The rows of a group lie close to one hidden flat surface of 11 dimensions, which may be shifted away from zero. Surfaces can cross.
(in the rows, 128 means zero)
Some rows, each with its group after it:
[136  94 151 129 120 139 143 125 107 179 160 115 170 125  96 100 119 150
 152 116 137 141] : (2)
[127  83 157 130  87 123 203 167 117 159 152  90 142 136 152  72 122 133
 143 107 121 154] : (2)
[148 133 160 186 115 140 133  47 103  99 101  89 103 160 111 171  91 116
  97 120  84 119] : (1)
[111 171 116  79 131 161 141  87 107 151 187 138 122 104 106 156 168 201
 169  60 151 130] : (3)
[199 105  98 186 147 157 115 134 111  98 148 169 115 154 131  97 117 101
 111 109 197  88] : (0)
[115 135 118  93 166 137 114  47 102 144 142 124 141  66  89 114 191 114
 130  96 138 135] : (6)
[139 200 146 176 127 109 105 136 187  87 146 126 102 171  83 144 114 101
 141  82 143 108] : (3)
[ 98 114 134 147 187  98  99 144 114  87 131 135  90  84 101 150 140 160
 122  98 141 133] : (6)
[107 117  70 115 138 105  95 170 125 128 115 155 131 119 135 127 121 120
 142  81 174  95] : (1)
[171 145 123 161 127 162 159 131 136  98 104 118 119 112  94  85 122 138
  97 130 115 101] : (6)
[111 105 131 116  96 136 188 195 163  93  70 119 131 116 170 119 137 164
  78 138 129 108] : (1)
[ 53  99 125 131 160 128 137 111 154  76  80  91 155 137 178 164 162 115
 101 132 148 141] : (4)
[110 122  82 107 121 151 130 124 123  99  86 148 146 127 165 120 127 129
 119 126 138 104] : (4)
[134  96 135  86 159 129 149  82 107 140 172 158 131  81 113 127 176 200
 135  75 130 141] : (2)
[128 149 115 100 104 116 131 164 108 103 146 182  69  96 146 107 160 120
 115  66 157  93] : (5)
[143 110  78 100 146 151  77  83  55 204 133 118 147  82  98 134 139 113
 149 152 141 125] : (2)
[138 164  93 122 111 151 110 142  85 123 103 141  98 109 125 116  89 132
 127 142 104 106] : (0)
[125  68 179 173 131 133 189 139  98  93  81  73  99  95 128 163 129 205
  58 119 119 123] : (1)
[112 108 146 140  85 180 159 144  79 131 120 108 154 149 152 132  74 188
 138 156 115 129] : (6)
[103 144 137 174 131 102 119 103 151  83  94  89 122 149 119 152 129  76
 106  91 137 115] : (2)
[ 86 142 135  99 147  67 113 213 156 115 142 154  83  91 129 144 153 163
 131  98 141 134] : (5)
[100 106  79  99 157 127 133 144 134 169 115  93 143 124 156 186 147 177
 145 145 142 155] : (5)
[216 106  97 153 134 129 150 113 122 137 123 132 100 124 113 111 137 129
  97  98 134  99] : (0)
[ 83 121 112 103 116 115  66  70 109 130  90 164 177 130 131 137 107  93
 144 110 126 102] : (5)
[ 86 152 158 133 157  87 123 133 181 120 118  89 131 102  75 154 166 135
 116  76 148 130] : (2)
[ 76 147  92 134 158 154 129 117 106 105 101  86 157  98 103 111 116 159
 147 111 113 138] : (6)
[203 114  93 123 143 158 151 136 147 115 145 175 114 147 137 107 119 180
 124 140 123 116] : (6)
[ 68  98 135 112 149  85 109 193 145  98 100 150 121  90 159 142 152 134
 105 123 169 125] : (4)
[118 106 167  98  96 160 174  94 126 131  85 120 157 120 151 151 133 195
  91 166  83 123] : (1)
[ 69  99 168 137  94 173 167 114 112 127 132  87 187 168 176 139 114 143
 144 131 160 148] : (4)
[ 54 139 176 101 134 112  95 167 121 114 148 156 151 110 134 122 134 136
 154 143 152 144] : (1)
[132 145 188 132 127 170 101  33  88 128 155 149 157 123  79 136 115 153
 140 135 115 129] : (6)
[ 80 134 140 119 144  79  82  98 118 113 157 158 135 136 106 128 107 121
 178  74 111 146] : (2)
[128 124 111 139  97 153 169 139  98 129  82  69 129  85 117  74 144  87
  87 122 122 112] : (6)
[142  95 105 154 171 131 130  90  85 146 178 109 125 136 139 129 132 124
 160 120 131 177] : (0)
[107 131  80 103 152 104 150 215 191 126 103 118 121 108 147 140 153 153
 122 135 139 130] : (1)
[181 153 167  77  96 130 168 105 164 157 138 145 102  88 106 138 219 126
  70 112 137  97] : (6)
[133 102 126 175 155 118 120 105  72 123 139 107  96 111 100 153 121 143
 122  78 143 129] : (3)
[139  87 121 159 157 133 169 119 152 119 116  91 161 142 124 128 134 160
 113 101 154 128] : (4)
[167 149 150 122  80 157 153 172 177 181 123 112 172 180 116 119  97 132
 139 209 113 132] : (1)
[136  56 142 131  98 150 182 115  66 145 161 124 149 133 160  61 109 153
 152  92 127 147] : (2)
[114 114 135  79 162 158 165 117 129 145 184 134 150  88 129 132 192 215
 147  94 174 154] : (3)
[ 83  78 118 142 181 152 102 123 113 142 116  93 173 131 168 191 147 140
 127 191 190 160] : (4)
[135  81 165 138 121 113 120  62  89 146 131 121 138 132 126 148 129 118
 117 124 109 140] : (0)
[190  78 160 183 140  94 104 124 133 125 127 157 109 139  84 146 112 127
  89  94 161  90] : (0)
[164 104  91 130 134 115 113 127 154 202 116 102 157 166 114 175 103 137
 145 166 111 144] : (0)
[158 173  80 121 100 151 136  87  94 157 138 117  91 134 107 167 112 153
 146  83 104 106] : (3)
[141  61  91 124 160 136 143 110  83 159 128 120 127  94 136 152 154 187
 117 102 155 132] : (5)
[131 137 185 174 139 160 118  84  99 136 133  92 154 123  57 148 105 167
 134 145 123 132] : (1)
[101 116 113 136  99 121 122 175  95  81  90 153 105 127 174 103  84 102
 109 138 109 111] : (1)
[110  90 160 120 128 144 138 118 107 132 133 132 165 138 146 116 111 152
 139 158 120 152] : (3)
[144 130  69 133 165 114 108 114 105  94 163 176  75 153 168 147 111 135
 158 101 113 137] : (3)
[ 80 129 124 130 101 149  98  88 112 104  78 124 178 128 125 126 124  97
 113  92 166  81] : (5)
[ 90 154 156 137 115 166 132 172  98  56 163 184 120 143 165  75  99 145
 152 134 145 129] : (5)
[128  72 185 137  88 121 130 139 101 106 113 153 107 132 180 154 147 111
  70 128 174  96] : (6)
[133  84  83 147 146 117 138 137 121 151 151 113 134 165 163 143 116 132
 156  99 148 153] : (4)
[191 138  54 102 138 114 117 127 131 167 172 160  80 125 135 131 164 102
 143  95 153 117] : (5)
[ 57 112 184 111 119 125 123 166 119  93 106 153 166 100 133  98 119 147
 126 145 131 126] : (6)
[137 143 138 141 139 130 138 174 161 174 144  89 138 135 100 160 141 152
 131 153 166 139] : (5)
[126 122  48 116 185 124 109 118 154 140 126 127 143 129 126 158 135 154
 160 120 148 136] : (4)
[ 99 118  37  87 133 148 120  66  67 129 123 145 130 111 173 105 146  96
 152  70 133 119] : (3)
[ 49 113 137 127 112  89  93 129  95 106  78 117 133 108 144 127  96  93
 119 124  89 128] : (3)
[156 123 209 116  72  95 171 128 144 142 131 120 104 120 124 107 140 107
  88 140  71 133] : (0)
[111 150 103  87 115 107 152 137 175 122 115 130 129 138 166 105 136 100
 139 131  84 147] : (0)
[ 65 188 184 139 117  75  55 146 155 117  96 115 121 113  69 161 128  71
 122 125 131 109] : (5)
[ 79 100 171 158 118 142 152 179 148 102  59  89 174 124 113 130 105 184
  91 126 151 107] : (0)
[117 102 169 133  71 102 125 179 120 125 103 151 122 150 154 142  91 132
 110 122 137  97] : (1)
[ 93  86 131 113 125 140 116  86 121 135 121 138 193 156 147 170 122 170
 145  94 171 117] : (1)
[185  79 131 129 162  94 121 123 140 176 164 138 113 120 114 151 159 129
 118 133 149 140] : (4)
[ 73 116 158 152 166 111  58  83 119  89 101 144 180 121  84 139  98 126
 138 108 142 123] : (5)
[109 108 174 114 108 149 175 172 104 121 145 134 117 102 145 118 137 198
 121 127 137 132] : (3)
[179  80  78 155 157 156 137  99 126 177 114  90 166 145 111 158 130 154
 123 136 165 121] : (0)
[ 43 119 106 146 136 137 100 104 102 117  79  84 192 122 127 122 117  89
 139 104 158 118] : (2)
[139  75 189 180 129  84 115 178  78 127 146 122  81 112 129  97 111  84
 109 144 131 154] : (3)
[160 114 140 131 129 161 149  58 150  92  82 141 163 119 116 106 149 124
  77 127 122  99] : (4)
[173 141  80 149 136 129 117 121 131 115 128 140  89 174 149 181  92 140
 131 134 113 109] : (6)
[117 102 139 137 150 107 127  91  91 106 133 122 107  93 116 126 135 146
 122  80 103 142] : (0)
[146  94 105  91 149 122 171  89 139 113 166 158 109 140 181 139 158 171
 138 100 102 157] : (2)
[ 92 101 178 176 149 123 157 172 102 124 170  76 129 131 128 117 106 162
 156 141 128 184] : (0)
[108 131 179 138 109 159 137  88 136 139 104  82 166 151 130 171 136 120
 109 179 137 137] : (2)
[143  92 133 169 106 125 125  91 103 128 107 114 132 167 140 178  81 140
 120 117 122 114] : (1)
[160  70 136 166 159 111 179  74 149 126 132  75 115 143 150 155 175 102
  88 109 137 156] : (4)
[195 103 114 142 141  99  93  90 142 118 113 187 139 143  83  82  75 122
 130 109  77 103] : (4)
[140 144 113 117 172 161 146 124 114 136 146 117 150  67  61  59 128 183
 156 129  98 149] : (6)
[145 141 148 204 144 150 129 162 116 127 141  81 113 142  98 139 116 118
 125 143 169 127] : (5)
[150 121  59 105 122 129 124  91 108  94  97 168  92 136 198 134 130  89
 107 126  92 117] : (2)
[127 140  74 152 166 144 117  71 175  85  72 112 159 147 125 160 147 109
 100 106 161  86] : (2)
[139  78 131 169 179  95 101 139 116  93  78 127 109  99 101 124  88 135
  96 156  83 139] : (5)
[ 87  90 212 152 115 131 161 123 106 101 114  88 126 113 150 154 163 136
  76 143 150 140] : (4)
[171 116  95  66  96 139 164 130  86 181 154 155  87 100 156 127 142 165
 132 145  82 145] : (3)
[100 128 167  67 128 146 176 121 160 190 152  96 191  77  96 106 212 169
 137 124 171 150] : (3)

New rows. What belongs after each?
[117 104 132 138  93 158 193 108 133  98  87  95 140 154 195 131 147 109
  84 138 122 124] : (2)
[ 52 118 128 104 176 130  82  84 133  56 107 185 175 113 145 128 140 148
 137  96 152 117] : (6)
[180 120 103 118  77 128 132 164  78 153  82 149  83  88 110 113  91 142
  93 129  84  76] : (1)
[ 83 106 157 121 123 117 113 217 128 142 136 139 139 124 156 124 108 153
 144 177 148 149] : (1)
[156 148 161 119 165 102 116 129 189 117 145 158 109 104  73 143 179 152
 103 123 147 118] : (6)
[159 140 148 133  51 126 109 158 110 146 105 159 120 142 112 110  78 107
 109 124 123  71] : (1)
[ 72 110 170 119 134 148  97 105  70 153 131 119 191 101 110  78 103 112
 163 165 119 162] : (6)
[107 147 160 108 132 116 134 107 144 114 154 141 136 129 122 110 137 120
 149 120  99 156] : (0)
[ 92 116 144 123 128 116 129  69  80  86 116 141 107 102 155 141 147 121
 106  93 111 125] : (2)
[120 128  87 122 118 120 162 149  99 108 120 120  91 118 160  79  96 120
 144 113  64 149] : (0)
[142 146 188 165 114 131 148  94 137 110 120  86 101 152 121 163 113 122
 103 173  70 150] : (1)
[170 144 163 153  74 125 131 132  82 189 126  70  99 115 101 118 119  57
 107 176  93 129] : (6)
[ 81 166 128  91 136 130 123 122 164  98 140 156 149 128 140 118 150 130
 151 106 135 129] : (3)
[ 77  96 151 114 157 123 131 111 128 120 142 141 183 125 123 126 119 193
 160  92 136 149] : (2)
[145 162 136 142 136 120 135 150 165 121 104 107 120 106  86 117 146 104
  99 137 127 117] : (6)
[142  83 174 112  85 101 108 137  95 129 147 192 131 140 148  85 100 102
 128 123 122 117] : (4)
[129 115 112 111 203 128 121 116 140 111 147 153 146  72  87  84 167 159
 133 108 144 138] : (6)
[102 156 116  88 158 128  96 106 136 159 161 141 156 137 110 145 111 166
 192 154  94 165] : (6)
[139 119 115 126 127 141 122 112  82 145 136 136 125 110 119 100 122 117
 136 142 108 137] : (6)
[ 93 134 155 160 141 113  98 171 112  99 161 142 114 122 109 129 131 131
 139  78 199 112] : (5)
[122 190 152  95  91 142 134 181 194 108 118 172 153 154 136  81 108 123
 142 187  96 120] : (5)
[160 170 115 156 143 152 111 114 114  51  98 169  95 107  92  73  95 112
 106 126  81  96] : (6)
[ 94  89 116 128 125 117  87 104  78 124 112 148 147 141 144 160  93 149
 145  90 148 109] : (1)
[111  87 147 163 183  79  94  88 149  70  80 150 149 117 101 125 104 126
  99 106 105 125] : (4)
[ 97  82 176 112  80 178 143  87  27 130 115 120 145 106 181 118 122 132
 102 178 100 136] : (2)
[188 170 145 148  40 170 142 106 119 154 105 113 109 181 137 144  87  81
 105 178  93  98] : (6)
[ 33  92 199  66 155  90 102 114 118 123 130 142 163  70 136 133 164 150
 134 151 105 175] : (3)
[107  93 184  75  97 115 134 154 154 179 135 137 166 113 153 125 180  98
 117 164 167 141] : (6)
[102 135  89 152 124 146  74  70 112  91  78 141 164 166 157 116  91  39
 135 146 129 106] : (6)
[138 130 159 187 145 135  70 114  82  92 128 148 120 145  99 114  58 110
 142 157 102 125] : (6)
[ 84 121 189 141 154  99 100 106 160 130 101  95 158 123  83 174 115 153
 124 154  99 154] : (3)
[197 139  77 119 165 119 121 119 169 161 154 143 109 125 109 125 155 112
 133 139 130 133] : (6)
[ 60 128 195 118 125 111 109  53 125 109 124 121 158 153 156 165 132  99
 131 145  99 161] : (4)
[ 84 157 122 102 146 154 114  84 135 127 138 129 161 145 123 187 123 198
 166 130 122 141] : (6)
[143 153 113  92  51 141 177 151 148 125  90 132 101 144 181 137 142 112
  88 140 112  89] : (6)
[117 156 163  91 118 120  96  40 108 106 171 183 132 130 124 105 138  94
 155 107  91 140] : (0)
[121 103 144 144 152  89  91 121  32 116 150 142  55  57 106 119 131 109
 113 111 100 141] : (6)
[150 125 103 127 101 106  83 126  58 159 111 140  83 126 129 148  70 111
 132 161  61 126] : (0)
[135 178 141 126 124 110  80 133 174 134  89 117 113 132  98 192 137 100
  95 190 118 105] : (2)
[110 148 116 117 193  90  60 103 134 151 157 131 121 107  82 158 143 108
 167 134 122 165] : (6)
[186 103 140 148 140 138 122 109  82 133 142 140 107  85  90  68 138  91
 100 138 121 125] : (6)
[ 74 158 131 127 138 150 123 127 102  86  99 112 146  91  94  87 105 159
 137 119  95 127] : (6)
[102 156 176  91 140 115 127 113 126 145 176 132 117  84  88 144 185 163
 138  96 142 142] : (3)
[120 121 135  99 120  92 129 245 158 151 165 165 114 119 158 107 147 117
 140 149 176 141] : (1)
[108 123 103 112 108 136 120 125 134 187 109  80 181 135 137 121 140  61
 143 167 136 146] : (6)
[129 105 115  82 127 112 172 134 136 121 106 126  86 120 204 164 148 158
  98 187  59 162] : (1)
[196 125 122 129 146 140 148 172 141 172 161 135 128 111  83  68 111 154
 146 173  99 147] : (6)
[140 131 108 168 150 113  94 117 105 129 125 112 102 141 101 157  92 117
 138 111 124 126] : (1)
[ 93 165 107 168 126 156 102 125 146  80  92 119 166 173 134  91  79  71
 151 139 134 117] : (1)
[141 124 170 136 137  93  63 127  99 200 152 111  98 115  78 212 132 135
 123 172 131 139] : (0)
[142 171  72 109 145 140 114 113 117 130 213 173  93 163 157 150 127 152
 198  86 144 142] : (3)
[108 150 173 118  87 109 142 135 129 141 160 124 116 146 127 142 109 146
 160 104 101 139] : (4)
[ 97 162 103 123 116 145 133 197 151 137  87 102 140 116 117 130 100 166
 133 159 120 118] : (0)
[ 88 160 107 149 130 155 161 127 115  87  70  56 117  82 103 120 135 146
  98  93 116 105] : (6)
[108 120 142 101 160 127 101 107 102  74 143 200 113 101 134 127 125 187
 134 114 116 123] : (6)
[114 105 125 119 118 115 170 138 121  67  93 138  93  83 158 105 157 143
  76  77 117 103] : (2)
[ 65 150 165 121 129 121  80 199 116 104 143 161 141  99 115  89 120 109
 153 138 160 131] : (1)
[136 154  77 107 129 103 144 179 132 134 139 121  54  88 141 156 193 116
 110  59 182  99] : (5)
[137  84 173 145 154  88 136 146 147 151 157 103 102 115 117 165 166 141
 111 129 150 156] : (4)
[151 107  95 115 146 171 115  96  91 119 140 181 152 128 137  70  99 146
 151 145 108 129] : (6)
[110 130 122 102  86  86 115 197 174 136 111 158 126 172 176 148 118 108
 138 127 143 116] : (1)
[ 72 145 108 152 140 131  83  70 103  80  94 123 130 150 149 188 112 113
 130 101 133 114] : (6)
[114 176 124 122 119 140 112 156 177 122  83 118 146 143 108 152  96 147
 125 180  93 117] : (4)
[113 151 138  75  78 121 132 171 121 128 111 163 114 108 150  74 111 107
 123 162  77 123] : (6)
[184 127 138 163 130  97 111 160 119 157 177 142  76 137 105 134 132  94
 128 103 170 118] : (1)
[181 129  59 142 151 118 138 110 130 154 130  91  76 110 112 145 168  92
 110 109 136 125] : (6)
[ 99 165 129 115  94 185 155  83 128 108  95 107 170 132 124 135 121 163
 125 124 115 106] : (6)
[140  92 140 158 123 132  85 145  55 192 124  97 129 108  95 131  97 110
 127 168 145 127] : (2)
[147 141 141 122 113 117 132 121 166 113 122 144  91 155 151 212 164 149
  92 119 156  98] : (6)
[136 143 201 122 136 107 128 129 161 176 170 115 121 116  86 158 175 132
 123 147 138 152] : (0)
[150 105 138 157 149 162 117  61  57 100 141 149 119 109 109 120 121 143
 117 108 131 114] : (6)
[ 66  94 173  87 119 168 146 120 106  97 135 164 180 120 187 107 157 157
 124 146 152 139] : (1)
[160 104 183 117  79 159 157  88 133 180 131 118 169 168 127 169 110 181
 117 169 109 126] : (1)
[111 154 173 148 109 134 159 229 149 134 144  92 103 125 130 141 126 160
 119 165 144 141] : (5)
[133 117 152 142 162 127  95 121 109  49 127 209 106 111 121 112 114 162
 108 110 129 102] : (6)
[147 113 124 148 102 164 170 164  71  86 104 137  84  98 140  88  94 173
  98 121  95 110] : (6)
[ 97 169 196 104 108  84  57 121  91 116 183 200  89 101  90 137 140 113
 147  62 154 106] : (5)
[115  40 141 135 126 140 123 110  45 110 135 161 126 120 191 142 123 144
 113 115 166 124] : (6)
[150 176  91 124 115 141 138  78  89  98 102 121  58 106 132 152 135 117
  96 107  77 108] : (4)
[ 50 147 169  88  82 135 123 120 143 126 102 127 167 134 153 161 145 136
 126 137 130 122] : (6)
[113 183  67 114 116 138 115  93 165 106  89 130 138 175 139 165  85 136
 153 115  86 107] : (3)
[ 94 125 129 105 158 113 138 134 152 114 130 131 117  96 138 147 179 155
 119 102 157 134] : (1)
[ 82  76 146 147 184 127  87  83 108 121 131 132 187 102 110 117 154 110
 131 120 183 145] : (6)
[140  81 178  93  72 151 141 116 130 127 121 175 163 152 187 126 153 117
  93 153 170  96] : (6)
[143  85 159 173  94 163 161 177 110 125 118 109 153 172 166 109  77 133
 117 194 134 138] : (1)
[121 138 125 174 102 157 150 110  77 131  90  60 129 124 118 127 109 100
 105 132 122 112] : (6)
[152 115 149 142 150 110 154 152 144 123 152 120  91 100 111 147 176 141
  98  99 167 128] : (1)
[189 137 155 126 105 190 167  69 109 147 172 131 139 114  98  93 168 138
 108 126 148 116] : (0)
[104  79 194 144 142  59  81  90 130  94 129 168 142 140 111 121  94 106
 135 104  94 141] : (4)
[164  92  69 128 127 172 112 114  60 127 116 181 139 116 144 100  98 143
 130 117 151  90] : (4)
